There are 3 nested groupings, the coarsest first. Each group lies inside one group of the grouping before and may be the whole of it. The rows also spread widely along 10 directions, which tell nothing about the answers.
(in the rows, 128 means zero)
Known rows, each followed by its group in each grouping:
[123 140 123 123 146  94 146  61 184 128  98 123 201 148  96 171 117 119
 124 119 155 177 130 123 156 113 128 111  68] : pul giv mal
[169 113 107 121  89 105 111 108 105 128 118 142 172 130 117 144 135 110
 154 132 129  99 147 157 144 111 138  91 145] : pul giv basa
[143  73 157 173 122  92 134 129 131 135 142 147 173 109 137 112 125  87
 119 174 160  80 123 109 172 116 115 140 142] : mumol bapo nurad
[164 136 129 113 120 118 107 219 105 123 117 110 147 104 143 151  70 122
  77 115 205  87 142 173 119  83 129  96 142] : Rafal silek kepab
[140 145  99 107 149 146 146 126 132 109 117 138 158 120 147 140  88  84
 148  92 182 122 158 130 100 118 107 140 121] : Rafal lol tal
[137 127 141 135  91 102 105 166 126 143 128 122 164 111 124 162 139 138
  94 114 149  92 122 144 155  92 152  90 135] : Rafal bab peseb
[168  85 139 134 144  84 188 190 171 102 116 138 213  90 112 150  93 109
 112 166 212  88 169 126 102 100 146 118 105] : pul Fiti Funar
[183  94  96 127 126 157 115 134 115 107 114 149 197  90 133 186 126 113
 177 160 173  91 182  87 132 168 128 146 120] : Rafal fodo Sutud
[138 138 134 152 133 127 102 119 125 138 118 113 146 113 141 140 124 121
 120 125 158 127 120 127 160 108 117 137 141] : Rafal bab rilo
[140  84 115 177  97 112 131 141 145 117 130 161 137  74 161  97 168  56
 133 150  83  74 126 137 135  75 125 124 144] : pul Buzu Topuz
[135 117 154 184  91  98  84 137 122 133 122 127 128 102 156 108 128  93
  63 144 109 107  77 168 189  64 116 113 139] : Fatav piga Fep
[151 115 108 151 132 141 123 119 141 119 112 136 161  92 138 140 143  98
 161 130 146 106 152 106 137 125 128 145 129] : Rafal fodo Raba
[124 122 125 122 109 121 125 157 158 116 122 123 167 134 156 170 116 161
 103 125 151 123 136 110 119 112 125 132  97] : pul Buzu tib
[132 121 120 146 103 101 111 111 154 116 123 124 174 129 149 163 132 157
 128 134 109 124 134 118 133 113 126 123  99] : pul Fiti lepin
[160 102 158 174 126  97 123 160 124 121 138 106 172 104 147 128 129 154
 140 163 157  77 144 119 134 106 124 146 159] : Rafal bab peke
[162  76 157 168 114  80 141 130 129 117 142 130 214 106 115 129 127  97
 151 180 153  71 148 116 149 117 125 122 148] : Rafal silek Bonu
[170 124 137 120 131 140 112  87 109 130 108 118 187 150  97 175 111 145
 152 128 222 136 156 125 173 152 119 137 148] : Fatav gagam Bik
[168 124 114 133 158 137 128 140 141 108 107 107 182 110 131 162  95 135
 157 141 196 118 167 115 118 131 113 153 127] : Rafal silek Futog
[176  94 150 146 112  79 128 173 126 122 120 102 190 121 122 145 116 152
 123 169 182  85 148 153 139  94 137 111 150] : pul Buzu novan
[158  98 174 172 134  68 149 107 139 103 129 122 188 126 126 102  94  97
 123 170 159 115 123 152 147  84  98 129 135] : Fatav gagam dozu
[147 125 135 121  95  93 104 133 104 130 125 124 152 136 132 125 114 111
 106 121 135  93 113 168 154  81 138  88 149] : mumol zadi zufa
[146  94 144 159  82 113 107 131 140 137 134 111 187 111 118 167 178 171
 152 141 134  82 151  88 161 135 156 131 141] : Rafal fodo Satos
[154  91 136 159 110  97 130 149 121 103 140 148 180 116 156 124 106 108
 125 179 143  88 142 124 130 113 113 132 128] : pul Fiti lemuv
[157 120 127 132 107 106  98 111 132 139 110 108 158 125 114 153 145 133
 130 124 140 109 124 147 171 101 149 106 145] : mumol zadi zufa
[146 104 132 168 133 136 132 103 119 123 142 124 152 117 141 102 135 102
 187 133 147  91 157 105 128 122 105 167 179] : Rafal silek kepab
[177 109 105 143  98 108 126 193 168 123  97 108 161  79 115 175 166 169
 134 117 157  73 170 138 111  86 185 100 138] : pul Fiti lemuv
[174 129 101 149 119 137 106  98 145 128  88 122 140  89 102 156 171 118
 166 103 141 121 144 150 160  99 147 117 154] : Fatav gagam dozu
[172 117 115 143 111 116 109 142 124 129 108 109 167 113 123 162 138 157
 151 140 167 101 159 139 135 112 147 121 163] : pul Fiti Funar
[130  96 130 167 126 122 158 127 166 126 131 149 160 101 136 120 155 102
 149 133 154  98 153  90 130 113 134 155 137] : pul Fiti lemuv
[128 109 172 159 108  75 147 183 152 117 147  94 167 119 152 110 114 166
 106 130 151  77 139 122 100  71 133 130 148] : Rafal fodo Satos
[161 109 126 143 116  73 125 113 119 105 124 132 183 125 140 112 100  84
 140 164 114 105 125 176 133  82 111 104 137] : pul Buzu novan
[134 130 112 161 113 142  97  73 115 140 127 137 129 108 140 114 174  92
 183 106 101 110 132 118 154 113 122 141 180] : Rafal bab rilo
[165 132 120 146 143 112 125 131 143 130 101 109 155  91 113 144 138 112
 148 115 157 112 143 152 141  89 144 116 153] : Rafal bab peke
[128  88 127 139  89 113 127 165 143 115 145 147 159 113 174 139 137 139
 124 126 117  65 142  96 112 112 124 133 120] : mumol bapo nurad
[135 170 112  82 113  96 116  95 133 125 107 109 193 161 105 186 101 140
 129  65 153 144 133 161 131 103 142  77 103] : Rafal lol tal
[113 151 152 131 110  87 117 129 137 129 132 103 160 141 140 129  94 133
  89 104 144 130 110 148 141  77 125 105 123] : Rafal fodo Satos
[125 103 130 130  71 114 103 144 113 124 147 162 153 126 163 133 132  98
  99 131 102  79 111 118 152 108 125 108 122] : mumol zadi zufa
[147 113 120 112 130 130 164 167 149 121 116 133 166 119 123 147 116 133
 133 116 202 100 175 118  98 111 135 128 127] : pul giv mal
[159 115 123 156 129 118 114 100 130 108 124 101 185 129 147 146 127 162
 187 152 134 111 162  98 118 138 113 158 136] : Rafal fodo Raba

New rows. What belongs after each?
[135 129 123 125 130 144 124 131 143 127 118 119 157 139 142 153 112 153
 131 125 185 135 151 109 131 126 114 150 133] : pul Buzu tib
[128 126 128 119 110 118 113 143 158 117 120 113 167 139 149 176 119 170
 102 117 144 122 127 107 134 117 132 125  93] : mumol zadi zufa
[124 147 118 108 118 101 135 144 157 114 114 108 130 135 151 123 105 131
 105  77 127 116 119 159  98  57 136 101 126] : mumol zadi zufa
[166 127  87 129 127 149  95 151 145 141  88 118 127  79 132 175 142 121
 130 103 167 106 141 140 154 109 148 112 139] : mumol bapo nurad
[137 116 122 150 101 128  99 100 132 145 123 146 176 103 107 173 173 104
 139 130 126 107 127 108 194 137 145 108 124] : Rafal bab peseb
[161 112  96 114 105 128 122 141 138 103 115 137 188 118 141 178 126 138
 151 136 141 106 163 121 113 129 127 118 107] : pul Buzu novan
[133 151 143 103 127  82 144 154 143 132 111 101 166 153 113 146  82 149
  80  99 199 133 135 172 120  68 138  87 121] : pul giv mal
[ 99 158 122 136 112 103 124  76 154 125 129 117 142 145 138 111 130 106
 141  62  87 136 115 145 117  70 120 110 136] : Rafal silek kepab
[175 102  87 141  94 138  81 152 119 109 110 140 139  81 168 154 147 112
 143 150  91  80 131 137 140 115 133 119 128] : mumol zadi zufa
[173 132 102 122 149  93 126  73 142 106  96 111 202 140 108 158  99 117
 175 144 151 153 150 163 134 109 120 112 117] : pul Buzu novan
[158 114 128 131 148 119 165  98 137 100 118 128 174 128 127 112 100 108
 171 117 171 114 166 123  96 108 111 151 156] : Fatav piga Fep
[ 78 115 215 172  90  66 131 133 116 149 182 139 164 153 150  85 123 108
  66 131 135  95  87 117 174  78 111 118 148] : Rafal bab peke
[134  94 126 143  75 131 102 155 123 137 135 151 164 115 144 163 160 141
 117 149 134  81 142 100 154 133 133 123 122] : pul giv mal
[163 126 115 129 122 121 117 151 123 134 109 125 153  91 109 139 124  82
 123 108 173  93 139 160 149  90 143  96 154] : Rafal silek kepab
[106 149 120 141  82 104  94  74 123 136 139 139 140 139 144 126 154 106
 135  84  60 119 100 147 151  84 126  94 141] : Rafal bab peseb
[153 118 123 120  99 115  93 177  90 111 131 159 166 122 170 150  69  83
  71 164 158 107 113 161 155 106 100 100 108] : pul Buzu novan
[162 116 116 135 158 154 155 121 134 108 111 149 144  97 138 114  99  61
 143 123 198 117 154 135 125 112 101 153 146] : Fatav gagam Bik
[124 131 152 135  93 130 113 131 142 152 121 127 148 126 105 163 158 149
 100  88 182 114 127 121 175 108 148 111 143] : Fatav gagam dozu
[153 132  81 121 120 148 121  94 139 126 103 128 155 126 124 156 151 133
 187 106 140 129 169 124 119 124 131 132 138] : pul giv mal
[140 132 132 106 135  96 153 129 152 132 108 121 156 124 102 124 103  89
 107  89 177 115 126 164 134  70 151  93 139] : mumol zadi zufa
[106 158 158 116 130 107 132 126 145 148 125  77 124 174 127 118 105 173
 100  68 194 136 122 142 128  71 134 127 168] : mumol zadi zufa
[108 110 140 131  63 120 104 105 116 151 149 153 180 154 119 168 160 145
 122 114 136  99 137  96 176 143 144 107 134] : pul Fiti lepin
[125 106 133 113  94 100 149 111 152 124 138 124 177 150 116 134 154 156
 162  92 126  85 155 106 109 108 156 117 147] : mumol zadi zufa
[105 156 105 127 121 120 116  20 163 134 112 124 183 155 107 168 156 117
 176  71 102 161 125 111 154 127 130 121 101] : Rafal lol tal
[136 103 152 126 113  85 141 168 172 118 125 101 192 136 132 171 119 187
  98 133 165  95 138 104 121 104 145 120  95] : mumol zadi zufa
[108 127 145 136  79  98 102 132 124 127 146 135 162 159 159 140 116 151
  86 130 115 117 112 129 143 100 109 107 106] : pul giv mal
[135 160 128 112 113  71 123 101 146 112 115  96 182 145 123 142  92 134
 127  88 118 139 122 173 112  69 134  82 119] : Rafal fodo Satos
[117 138 118 115  90 139 102 123 115 141 133 165 154 116 137 153 140  84
 113  93 128 106 121 117 160 119 133 103 123] : Rafal bab rilo
[146 118 156 149  90  77 108 137 117 139 132 101 175 120 113 128 132 134
 116 131 143  88 124 156 163  84 149  91 161] : Rafal fodo Satos
[128 111 143 114 127 112 172 146 159 136 127 130 184 135 104 146 125 138
 122 110 209 108 165 106 119 110 143 125 126] : pul giv mal
[136 152 113 129 120 151 110 118 142 110 112 112 124 132 162 146 121 165
 143  88 140 140 143 127 108 102 106 148 138] : Fatav gagam dozu
[174  98 129 144 104 129  78 169  77 122 127 138 148 107 169 137  94  98
  96 186 160  83 116 144 172 122 107 126 142] : mumol zadi zufa
[138 108 149 187 107 102 106 146 152 105 127 130 149  97 171 128 124 123
  85 160 110 112 100 130 153  84  99 135 100] : Fatav gagam dozu
[169  93 114 142  97 148 117 138 146 114 112 126 179  99 123 181 172 169
 168 125 148  82 170  90 128 143 150 143 133] : Fatav piga Fep
[148  88 167 174 110  99 131 111 115 149 147 128 186 118 100 123 166 117
 158 157 163  77 145 106 175 125 140 134 184] : Rafal bab peseb
[125 149 132 110 122  91 134 112 144 117 124 125 189 141 119 151  84 101
 106  95 150 136 126 151 127  87 122  86 106] : Rafal silek Bonu
[163 106 118 128 115 122 130 119 117 118 126 130 193 122 118 154 137 118
 182 126 164  82 167 117 125 135 135 132 147] : Rafal lol tal
[150 139 139 148 132 108 103 113 106 137 117 111 155 120 129 126 111 104
 127 130 163 121 120 155 163  97 121 121 161] : Rafal bab rilo
[153 156 108  78  78 130  88 137 109 118 112 118 161 152 128 190 112 174
 116  68 162 120 143 164 126 107 142  83 133] : Fatav gagam Bik
[154 138 107  72 151 148 151 191 162 129  90 110 161 115 109 196  97 153
 100  83 252 118 167 122 113 118 158 117 108] : mumol zadi zufa
[146 123 130 104  85 126 108 175 133 114 116 127 183 128 131 201 116 179
  89 103 171 104 144 118 130 125 146 106  96] : Fatav piga Fep
[139 112 133 113  99  78 146 142 158 113 127 105 175 137 125 143 132 167
 137 100 128  86 146 133  97  83 156 101 131] : mumol zadi zufa
[133 114 120 136  72 129  94 118 111 120 126 170 154 112 142 141 137  74
 104 116 106 100 109 140 170 107 127 100 122] : Fatav piga Fep
[135 131  98 131 158 184 140 137 122 126 116 154 120  89 160 115 106  54
 146 107 192 118 157 103 124 124 105 164 144] : Rafal fodo Raba
[150 139 108 112 114 139 116 137 128 126 114 121 160 109 126 161 124 124
 139  97 162 112 153 128 129 118 140 114 135] : Rafal fodo Satos
[144 107 139 153 115 109 108 158 133 141 122 119 142 107 145 137 124 125
 101 137 166  90 121 133 161  96 128 123 144] : mumol bapo nurad
[115 129 152 147  85 112  98 149 103 127 158 114 141 147 170 112 116 153
 118 112 122  87 125 126 123  94 106 131 164] : Rafal silek kepab
[183 107 110 127 121 131 118 128 129 122 110 104 195 111  99 182 147 164
 194 125 177  86 189 108 125 142 150 130 153] : Rafal silek kepab
[138 152 109 111 113 140 120 138 140 128 101 144 127 102 126 152 121  87
  96  70 165 135 126 162 144  82 131  93 123] : Fatav gagam dozu
[170 107 133 153 126 118 128 148 139  94 119 116 164 108 152 140 114 152
 145 145 157 102 155 129 107 105 107 146 135] : Fatav gagam dozu
[168 115 148 166 120 103  97 145 112 144 116  90 158 127 123 151 124 174
 120 163 195 108 144 147 172 112 133 129 173] : pul Fiti lepin
[159 119  97 124  79 114  90  86 117 120 118 132 190 126 113 176 166 138
 189 113  93  97 155 124 145 136 155  95 133] : Rafal fodo Raba
[150 126  89 114 104 128 131 130 140 111 117 140 161  97 123 145 143  92
 168  77 114  84 161 138  99  98 143  97 138] : Rafal silek kepab
[140 132 119 119 137 141 130 122 125 124 122 120 157 142 141 142  99 124
 140 122 192 137 151 124 129 121 105 143 142] : pul Buzu novan
[120 105 135 155 110  87 153  83 153 128 136 152 172 126 122 107 150  85
 146 124 117 108 135 127 141  93 131 117 140] : pul Fiti lepin
[131 131 132 157 132 157 107  97 103 149 131 141 125 108 141 109 141  78
 151 118 160 113 130 114 167 121 112 151 182] : Rafal bab rilo
[152 126  97 112 116 124 137 184 177 113 106 124 175  81 129 196 147 155
 128  95 144  92 161 115  96 104 163 104  93] : Rafal bab peseb
[143 147 124  96  71 112  93  89 124 115 121 106 190 181 114 196 138 222
 160  75 123 131 155 129 119 128 138  99 125] : Fatav gagam dozu
[157 118 113 126 114 120 123 154 134 116 116 136 172  87 131 150 117  93
 126 126 151  97 145 139 136 105 142 110 122] : Rafal fodo Satos
[126 125 148 165 124 125 120 131 117 159 130 128 125 103 124 106 147  89
 118 115 165 100 119 135 175  89 131 125 186] : Rafal bab peseb
[161 144 111 128 117  97 119 136 130 117 112  93 147 107 135 124 114 128
 148  98 125 105 143 179 106  63 140  98 163] : Rafal fodo Satos
[160 106 157 161 135 153 112 164 101 135 121 135 136  99 144 126 103 100
  93 167 231 108 132 121 184 123  98 159 160] : Fatav gagam dozu
[128 150 130 125 156 122 134 145 144 115 111 111 141 138 161 134  60 128
  81 129 193 156 128 146 119  89  90 138 101] : pul giv mal
[129 124 119 133 127 124 144 129 129 117 127 158 157 102 147 116 102  50
 119 116 147 109 133 128 130 101 117 119 117] : Rafal fodo Raba
[139 132 133 174 141 125  97  74 151 148 104 111 166 109 108 167 153 119
 133 143 147 152 111 113 206 127 126 135 120] : Rafal bab peseb
[129 128 127 147 116 124 125 121 129 152 119 136 123 111 119 114 140  83
 116 106 162 112 131 150 166  84 140 110 171] : pul Fiti lepin
[159 108 116 130 101 128 121 187 108 100 140 147 162  99 170 137  97 100
 129 136 143  67 155 129  97 108 113 123 139] : Rafal silek Bonu
